The rows of each matrix lie in a flat space through zero, up to rounding. After each matrix: how many dimensions does the smallest such space have?

0.46  0.17  0.00  0.57  0.52  0.04  1.44  0.84  2.40  -0.02  0.19  1.66  1.98  0.80  0.93  2.53  -0.16  -0.47  -1.12  -3.51
0.17  1.35  0.00  -0.46  -0.63  -0.23  1.02  0.19  -0.72  0.48  0.21  1.02  -0.74  -0.83  0.15  0.03  1.41  1.23  0.00  0.44
0.00  0.00  2.80  0.68  -1.34  -0.39  1.00  0.34  1.05  0.55  -0.18  -0.07  0.73  0.47  1.78  -0.84  -1.18  -0.82  -0.44  -0.63
0.57  -0.46  0.68  1.95  -1.05  0.51  -0.88  -0.60  -1.25  -0.28  -1.61  -2.25  -1.25  -0.64  -0.67  -1.01  -1.15  -1.63  -1.23  1.32
0.52  -0.63  -1.34  -1.05  6.10  -0.26  -0.09  -0.12  -1.65  -0.84  0.84  -0.66  -0.66  -1.27  -1.01  -0.64  0.55  2.23  0.17  1.89
0.04  -0.23  -0.39  0.51  -0.26  2.70  -0.17  0.88  0.62  0.70  -0.06  0.57  0.65  0.69  1.24  -0.06  -0.01  -1.51  -0.42  -0.84
1.44  1.02  1.00  -0.88  -0.09  -0.17  6.06  1.24  -0.15  -2.21  -0.86  1.72  0.46  -0.21  1.51  0.08  -3.18  0.23  1.09  1.87
0.84  0.19  0.34  -0.60  -0.12  0.88  1.24  2.54  -1.16  -1.83  -1.03  -0.10  -0.45  -0.90  0.03  -0.34  -0.20  0.22  1.34  0.25
2.40  -0.72  1.05  -1.25  -1.65  0.62  -0.15  -1.16  0.05  -1.65  -0.23  0.46  -2.20  1.02  -0.11  -1.37  -0.96  -1.44  -0.30  0.10
-0.02  0.48  0.55  -0.28  -0.84  0.70  -2.21  -1.83  -1.65  1.46  -0.17  -2.60  -3.97  0.30  -1.11  -2.19  0.36  -0.89  1.08  5.01
0.19  0.21  -0.18  -1.61  0.84  -0.06  -0.86  -1.03  -0.23  -0.17  6.28  -0.27  -1.32  -0.14  -1.27  -1.74  -0.40  0.65  -0.15  2.06
1.66  1.02  -0.07  -2.25  -0.66  0.57  1.72  -0.10  0.46  -2.60  -0.27  2.97  -2.18  1.80  -1.49  -0.48  -1.74  -0.42  -1.73  0.52
1.98  -0.74  0.73  -1.25  -0.66  0.65  0.46  -0.45  -2.20  -3.97  -1.32  -2.18  -1.65  -0.56  0.32  -4.28  -2.58  -0.04  1.23  3.87
0.80  -0.83  0.47  -0.64  -1.27  0.69  -0.21  -0.90  1.02  0.30  -0.14  1.80  -0.56  4.80  -1.00  0.66  0.34  -1.91  -2.27  0.32
0.93  0.15  1.78  -0.67  -1.01  1.24  1.51  0.03  -0.11  -1.11  -1.27  -1.49  0.32  -1.00  2.06  -2.75  -2.29  -1.04  0.57  0.93
2.53  0.03  -0.84  -1.01  -0.64  -0.06  0.08  -0.34  -1.37  -2.19  -1.74  -0.48  -4.28  0.66  -2.75  1.16  -0.05  -0.85  1.41  2.36
-0.16  1.41  -1.18  -1.15  0.55  -0.01  -3.18  -0.20  -0.96  0.36  -0.40  -1.74  -2.58  0.34  -2.29  -0.05  3.53  1.42  0.31  1.87
-0.47  1.23  -0.82  -1.63  2.23  -1.51  0.23  0.22  -1.44  -0.89  0.65  -0.42  -0.04  -1.91  -1.04  -0.85  1.42  3.23  0.33  1.14
-1.12  0.00  -0.44  -1.23  0.17  -0.42  1.09  1.34  -0.30  1.08  -0.15  -1.73  1.23  -2.27  0.57  1.41  0.31  0.33  4.80  -0.08
-3.51  0.44  -0.63  1.32  1.89  -0.84  1.87  0.25  0.10  5.01  2.06  0.52  3.87  0.32  0.93  2.36  1.87  1.14  -0.08  0.69
 : 15

3.12  1.35  -0.16  0.49  2.85  -1.80  -2.74  2.98  -2.05  2.74  1.60  -2.74  -2.45  -1.36  -3.20  0.59  0.23  -0.45  -1.26  -0.74
1.35  0.79  -0.49  0.71  1.99  -1.31  -2.34  -0.11  -1.99  1.39  0.40  -1.84  -2.00  -1.02  -1.41  -0.16  0.58  0.84  -0.47  -0.53
-0.16  -0.49  -0.08  0.08  -0.63  0.42  1.70  1.20  -0.29  0.94  0.94  0.65  1.12  0.56  0.36  1.09  0.88  -1.22  0.00  -0.32
0.49  0.71  0.08  0.55  -0.55  0.67  0.03  -1.72  0.99  -3.38  -0.30  1.02  0.18  -0.71  -0.60  -1.97  -0.24  -0.56  -1.92  2.14
2.85  1.99  -0.63  -0.55  0.66  -1.67  -1.26  1.78  0.37  -0.09  -0.03  -2.32  -1.84  -0.34  -1.90  -0.84  2.12  -0.52  -0.86  1.02
-1.80  -1.31  0.42  0.67  -1.67  0.45  1.88  -2.58  0.60  -0.49  -0.20  1.31  0.88  1.07  2.37  -0.73  0.22  0.74  1.47  0.46
-2.74  -2.34  1.70  0.03  -1.26  1.88  1.81  -0.49  1.42  -0.01  0.18  2.61  2.18  0.78  1.87  0.69  -3.82  0.11  1.35  -0.69
2.98  -0.11  1.20  -1.72  1.78  -2.58  -0.49  9.05  -0.01  7.97  2.56  -3.88  -1.56  1.18  -2.08  3.81  -0.61  -1.29  2.64  -3.21
-2.05  -1.99  -0.29  0.99  0.37  0.60  1.42  -0.01  -3.01  3.70  1.43  0.94  1.33  0.54  1.56  2.76  0.47  0.06  1.30  -2.64
2.74  1.39  0.94  -3.38  -0.09  -0.49  -0.01  7.97  3.70  1.10  0.08  -1.69  0.17  0.64  -2.54  1.75  -1.56  -2.52  -0.01  -0.30
1.60  0.40  0.94  -0.30  -0.03  -0.20  0.18  2.56  1.43  0.08  0.95  -0.33  -0.16  -0.05  -1.40  -0.20  -1.12  -1.34  -0.65  0.75
-2.74  -1.84  0.65  1.02  -2.32  1.31  2.61  -3.88  0.94  -1.69  -0.33  2.59  1.73  1.10  3.04  -1.13  -0.44  0.69  1.23  0.91
-2.45  -2.00  1.12  0.18  -1.84  0.88  2.18  -1.56  1.33  0.17  -0.16  1.73  1.46  1.40  2.68  -0.02  -1.46  0.71  2.21  -0.21
-1.36  -1.02  0.56  -0.71  -0.34  1.07  0.78  1.18  0.54  0.64  -0.05  1.10  1.40  0.40  0.63  1.43  -1.86  -0.29  0.67  -1.13
-3.20  -1.41  0.36  -0.60  -1.90  2.37  1.87  -2.08  1.56  -2.54  -1.40  3.04  2.68  0.63  2.29  0.17  -1.89  0.19  0.49  0.04
0.59  -0.16  1.09  -1.97  -0.84  -0.73  0.69  3.81  2.76  1.75  -0.20  -1.13  -0.02  1.43  0.17  0.89  -1.09  -0.33  2.16  -0.57
0.23  0.58  0.88  -0.24  2.12  0.22  -3.82  -0.61  0.47  -1.56  -1.12  -0.44  -1.46  -1.86  -1.89  -1.09  -4.47  1.52  -1.06  -0.10
-0.45  0.84  -1.22  -0.56  -0.52  0.74  0.11  -1.29  0.06  -2.52  -1.34  0.69  0.71  -0.29  0.19  -0.33  1.52  -0.22  -1.17  0.67
-1.26  -0.47  0.00  -1.92  -0.86  1.47  1.35  2.64  1.30  -0.01  -0.65  1.23  2.21  0.67  0.49  2.16  -1.06  -1.17  0.32  -1.17
-0.74  -0.53  -0.32  2.14  1.02  0.46  -0.69  -3.21  -2.64  -0.30  0.75  0.91  -0.21  -1.13  0.04  -0.57  -0.10  0.67  -1.17  -0.01
 : 6

3.76  1.67  0.03  -0.69  1.08  0.99  -1.14  -0.91  2.02  0.53  2.27  2.72  -1.06  0.97  -0.62  -0.53  -1.77  -0.04  1.13  1.64
1.67  7.17  0.16  0.18  -1.34  2.35  0.65  -2.88  0.71  2.49  1.78  -0.75  -1.90  -1.44  -0.93  -0.75  0.14  -1.43  2.46  -0.50
0.03  0.16  -0.62  0.35  1.04  -1.24  -1.99  0.99  0.19  -0.09  -0.11  -0.07  -0.27  0.80  2.42  -0.22  0.55  0.25  -0.57  0.35
-0.69  0.18  0.35  1.56  0.15  -0.36  1.05  -0.51  0.42  -0.46  -0.22  -1.18  -0.20  0.07  0.68  -0.78  0.17  -0.66  1.12  -1.01
1.08  -1.34  1.04  0.15  1.62  0.06  0.07  -0.68  0.74  -0.81  0.78  0.90  1.20  0.69  -0.06  0.21  -1.27  -0.39  0.98  0.16
0.99  2.35  -1.24  -0.36  0.06  2.62  0.39  -1.48  -0.47  1.72  0.87  1.32  -1.15  0.00  -0.84  -1.04  -0.93  -0.85  -0.56  -0.40
-1.14  0.65  -1.99  1.05  0.07  0.39  0.22  0.02  -0.15  0.80  -0.53  0.01  -1.21  0.81  1.92  -1.62  0.50  0.36  -1.79  -0.98
-0.91  -2.88  0.99  -0.51  -0.68  -1.48  0.02  1.62  -0.72  -1.40  -1.09  -0.80  0.89  -0.60  -1.15  1.25  0.48  0.27  0.13  0.51
2.02  0.71  0.19  0.42  0.74  -0.47  -0.15  -0.72  2.84  -0.21  1.48  1.47  -0.38  1.29  0.99  -0.66  -0.74  1.24  0.76  0.91
0.53  2.49  -0.09  -0.46  -0.81  1.72  0.80  -1.40  -0.21  1.26  0.65  0.14  -0.50  -0.79  -1.30  -0.12  -0.23  -0.50  0.41  -0.29
2.27  1.78  -0.11  -0.22  0.78  0.87  -0.53  -1.09  1.48  0.65  1.60  1.64  -0.62  0.69  0.08  -0.54  -1.05  0.07  0.66  0.74
2.72  -0.75  -0.07  -1.18  0.90  1.32  0.01  -0.80  1.47  0.14  1.64  3.22  0.07  1.08  -1.42  -0.14  -2.03  0.76  -0.27  1.34
-1.06  -1.90  -0.27  -0.20  1.20  -1.15  -1.21  0.89  -0.38  -0.50  -0.62  0.07  1.48  0.78  2.09  0.62  0.43  0.98  -1.65  0.00
0.97  -1.44  0.80  0.07  0.69  0.00  0.81  -0.60  1.29  -0.79  0.69  1.08  0.78  0.67  -0.56  0.04  -1.08  0.47  0.63  0.34
-0.62  -0.93  2.42  0.68  -0.06  -0.84  1.92  -1.15  0.99  -1.30  0.08  -1.42  2.09  -0.56  -0.61  1.01  -0.02  0.11  2.15  -0.64
-0.53  -0.75  -0.22  -0.78  0.21  -1.04  -1.62  1.25  -0.66  -0.12  -0.54  -0.14  0.62  0.04  1.01  0.89  0.73  0.68  -1.15  0.57
-1.77  0.14  0.55  0.17  -1.27  -0.93  0.50  0.48  -0.74  -0.23  -1.05  -2.03  0.43  -1.08  -0.02  0.73  1.39  0.14  0.21  -0.54
-0.04  -1.43  0.25  -0.66  -0.39  -0.85  0.36  0.27  1.24  -0.50  0.07  0.76  0.98  0.47  0.11  0.68  0.14  2.17  -0.94  0.72
1.13  2.46  -0.57  1.12  0.98  -0.56  -1.79  0.13  0.76  0.41  0.66  -0.27  -1.65  0.63  2.15  -1.15  0.21  -0.94  1.05  0.17
1.64  -0.50  0.35  -1.01  0.16  -0.40  -0.98  0.51  0.91  -0.29  0.74  1.34  0.00  0.34  -0.64  0.57  -0.54  0.72  0.17  1.46
 : 7

-1.54  0.00  -0.05  -1.26  0.45  0.41  0.45  1.84  -0.74  0.15  -2.18  0.97  0.49  0.00  -0.70  0.10  -1.07  0.08  0.71  0.14
0.00  -1.60  -0.44  0.78  -1.06  0.51  1.23  -1.24  0.54  -0.19  -0.43  0.62  -0.17  0.16  0.78  0.82  0.52  0.09  -0.53  -0.70
-0.05  -0.44  0.77  -0.42  0.48  0.46  0.37  1.15  -0.52  0.55  -0.08  1.17  0.61  0.22  -0.36  -0.05  0.07  0.05  0.20  0.45
-1.26  0.78  -0.42  -0.26  1.96  0.16  -1.13  1.71  -0.27  0.75  0.17  -0.84  0.95  -0.82  -2.03  -0.53  -0.08  -0.62  -1.42  -0.05
0.45  -1.06  0.48  1.96  -1.36  0.16  -0.51  -0.39  0.57  -0.30  0.35  1.63  -0.95  -0.05  0.92  0.31  0.19  -0.05  0.25  0.57
0.41  0.51  0.46  0.16  0.16  -1.96  0.26  -1.32  -0.52  -1.08  -0.74  0.67  0.74  0.19  -0.85  -1.34  0.92  0.79  -0.85  -0.50
0.45  1.23  0.37  -1.13  -0.51  0.26  -1.60  2.65  -1.06  0.50  1.19  0.93  -1.06  0.36  0.65  0.40  -1.04  0.64  1.76  1.65
1.84  -1.24  1.15  1.71  -0.39  -1.32  2.65  -5.91  1.73  -1.25  -0.63  -1.31  0.64  -0.34  0.55  -0.70  1.68  -1.11  -0.49  -1.38
-0.74  0.54  -0.52  -0.27  0.57  -0.52  -1.06  1.73  -0.97  0.10  0.17  0.92  0.46  0.00  -1.25  -0.43  0.30  0.83  -1.33  0.01
0.15  -0.19  0.55  0.75  -0.30  -1.08  0.50  -1.25  0.10  -1.14  -1.22  0.72  0.33  0.71  0.21  -1.25  0.36  0.71  0.09  -0.49
-2.18  -0.43  -0.08  0.17  0.35  -0.74  1.19  -0.63  0.17  -1.22  -4.41  0.69  0.87  -0.33  -1.11  -0.91  -0.82  -0.27  0.10  -0.98
0.97  0.62  1.17  -0.84  1.63  0.67  0.93  -1.31  0.92  0.72  0.69  -2.96  0.66  -0.24  0.15  -0.44  -0.32  -1.69  1.36  0.13
0.49  -0.17  0.61  0.95  -0.95  0.74  -1.06  0.64  0.46  0.33  0.87  0.66  -1.33  -0.39  1.02  0.74  -0.74  -0.68  1.43  1.33
0.00  0.16  0.22  -0.82  -0.05  0.19  0.36  -0.34  0.00  0.71  -0.33  -0.24  -0.39  -2.09  -0.87  1.71  -0.56  -1.90  0.47  0.81
-0.70  0.78  -0.36  -2.03  0.92  -0.85  0.65  0.55  -1.25  0.21  -1.11  0.15  1.02  -0.87  -1.93  0.28  0.11  -0.04  -0.92  -0.26
0.10  0.82  -0.05  -0.53  0.31  -1.34  0.40  -0.70  -0.43  -1.25  -0.91  -0.44  0.74  1.71  0.28  -1.97  0.32  1.76  0.02  -1.04
-1.07  0.52  0.07  -0.08  0.19  0.92  -1.04  1.68  0.30  0.36  -0.82  -0.32  -0.74  -0.56  0.11  0.32  -1.72  -0.95  1.62  0.93
0.08  0.09  0.05  -0.62  -0.05  0.79  0.64  -1.11  0.83  0.71  -0.27  -1.69  -0.68  -1.90  -0.04  1.76  -0.95  -2.37  1.13  0.53
0.71  -0.53  0.20  -1.42  0.25  -0.85  1.76  -0.49  -1.33  0.09  0.10  1.36  1.43  0.47  -0.92  0.02  1.62  1.13  -1.54  -0.68
0.14  -0.70  0.45  -0.05  0.57  -0.50  1.65  -1.38  0.01  -0.49  -0.98  0.13  1.33  0.81  -0.26  -1.04  0.93  0.53  -0.68  -1.08
 : 8

2.03  0.44  -2.41  1.12  -3.03  1.31  0.77  0.60  3.39  -0.59  1.73  -5.22  2.10  2.70  -1.35  3.05  0.49  1.47  1.61  -0.26
0.44  -2.66  -4.19  -1.02  -1.45  0.07  -2.67  -0.39  2.01  -0.98  2.09  3.48  0.67  1.19  -2.56  -0.08  -1.72  1.27  1.13  -1.24
-2.41  -4.19  -1.42  -3.85  1.71  1.09  -0.17  3.99  -0.43  -0.10  -0.55  4.16  2.96  -0.39  -1.87  0.44  0.83  1.12  0.36  -3.19
1.12  -1.02  -3.85  -2.83  4.11  1.58  1.03  1.73  1.29  -1.90  4.30  1.55  -0.29  -2.48  3.12  -0.16  -1.56  2.68  -2.38  -1.38
-3.03  -1.45  1.71  4.11  -1.88  -2.54  1.98  0.16  -0.75  -0.36  -1.08  -2.10  -1.34  5.23  -2.54  1.04  -1.74  1.96  0.00  -1.04
1.31  0.07  1.09  1.58  -2.54  -1.80  0.18  -5.02  2.15  -0.11  1.38  0.30  -0.54  -0.59  -0.48  0.35  -2.59  2.25  -0.01  1.07
0.77  -2.67  -0.17  1.03  1.98  0.18  -2.60  -1.34  -1.24  0.34  -0.05  4.07  4.26  -2.72  -1.14  -2.28  1.09  -0.15  1.83  0.16
0.60  -0.39  3.99  1.73  0.16  -5.02  -1.34  -0.08  0.68  -1.95  -1.93  1.61  0.61  -2.00  -0.03  -2.59  -1.50  0.71  1.76  -4.29
3.39  2.01  -0.43  1.29  -0.75  2.15  -1.24  0.68  -5.33  1.01  -0.23  1.11  -1.13  -0.31  -1.17  -3.03  0.39  -6.38  -0.22  -1.06
-0.59  -0.98  -0.10  -1.90  -0.36  -0.11  0.34  -1.95  1.01  -2.17  4.87  2.16  -3.85  1.08  2.88  2.30  -0.82  1.23  0.63  0.85
1.73  2.09  -0.55  4.30  -1.08  1.38  -0.05  -1.93  -0.23  4.87  -2.35  -3.92  1.80  0.08  -2.92  2.36  -1.44  -1.07  -2.06  4.64
-5.22  3.48  4.16  1.55  -2.10  0.30  4.07  1.61  1.11  2.16  -3.92  -3.19  0.37  1.73  -2.77  -0.48  0.59  2.70  3.08  -4.73
2.10  0.67  2.96  -0.29  -1.34  -0.54  4.26  0.61  -1.13  -3.85  1.80  0.37  -1.73  0.30  1.84  0.06  -1.16  -0.82  -1.33  0.54
2.70  1.19  -0.39  -2.48  5.23  -0.59  -2.72  -2.00  -0.31  1.08  0.08  1.73  0.30  -2.16  0.16  -1.83  1.91  -0.25  0.15  -1.67
-1.35  -2.56  -1.87  3.12  -2.54  -0.48  -1.14  -0.03  -1.17  2.88  -2.92  -2.77  1.84  0.16  -1.01  -1.03  -0.89  1.26  -1.88  -2.52
3.05  -0.08  0.44  -0.16  1.04  0.35  -2.28  -2.59  -3.03  2.30  2.36  -0.48  0.06  -1.83  -1.03  -1.06  0.16  -2.93  0.84  -4.16
0.49  -1.72  0.83  -1.56  -1.74  -2.59  1.09  -1.50  0.39  -0.82  -1.44  0.59  -1.16  1.91  -0.89  0.16  -0.79  2.22  -2.11  -2.14
1.47  1.27  1.12  2.68  1.96  2.25  -0.15  0.71  -6.38  1.23  -1.07  2.70  -0.82  -0.25  1.26  -2.93  2.22  -3.55  0.20  -1.31
1.61  1.13  0.36  -2.38  0.00  -0.01  1.83  1.76  -0.22  0.63  -2.06  3.08  -1.33  0.15  -1.88  0.84  -2.11  0.20  -2.67  -1.85
-0.26  -1.24  -3.19  -1.38  -1.04  1.07  0.16  -4.29  -1.06  0.85  4.64  -4.73  0.54  -1.67  -2.52  -4.16  -2.14  -1.31  -1.85  -1.69
 : 15
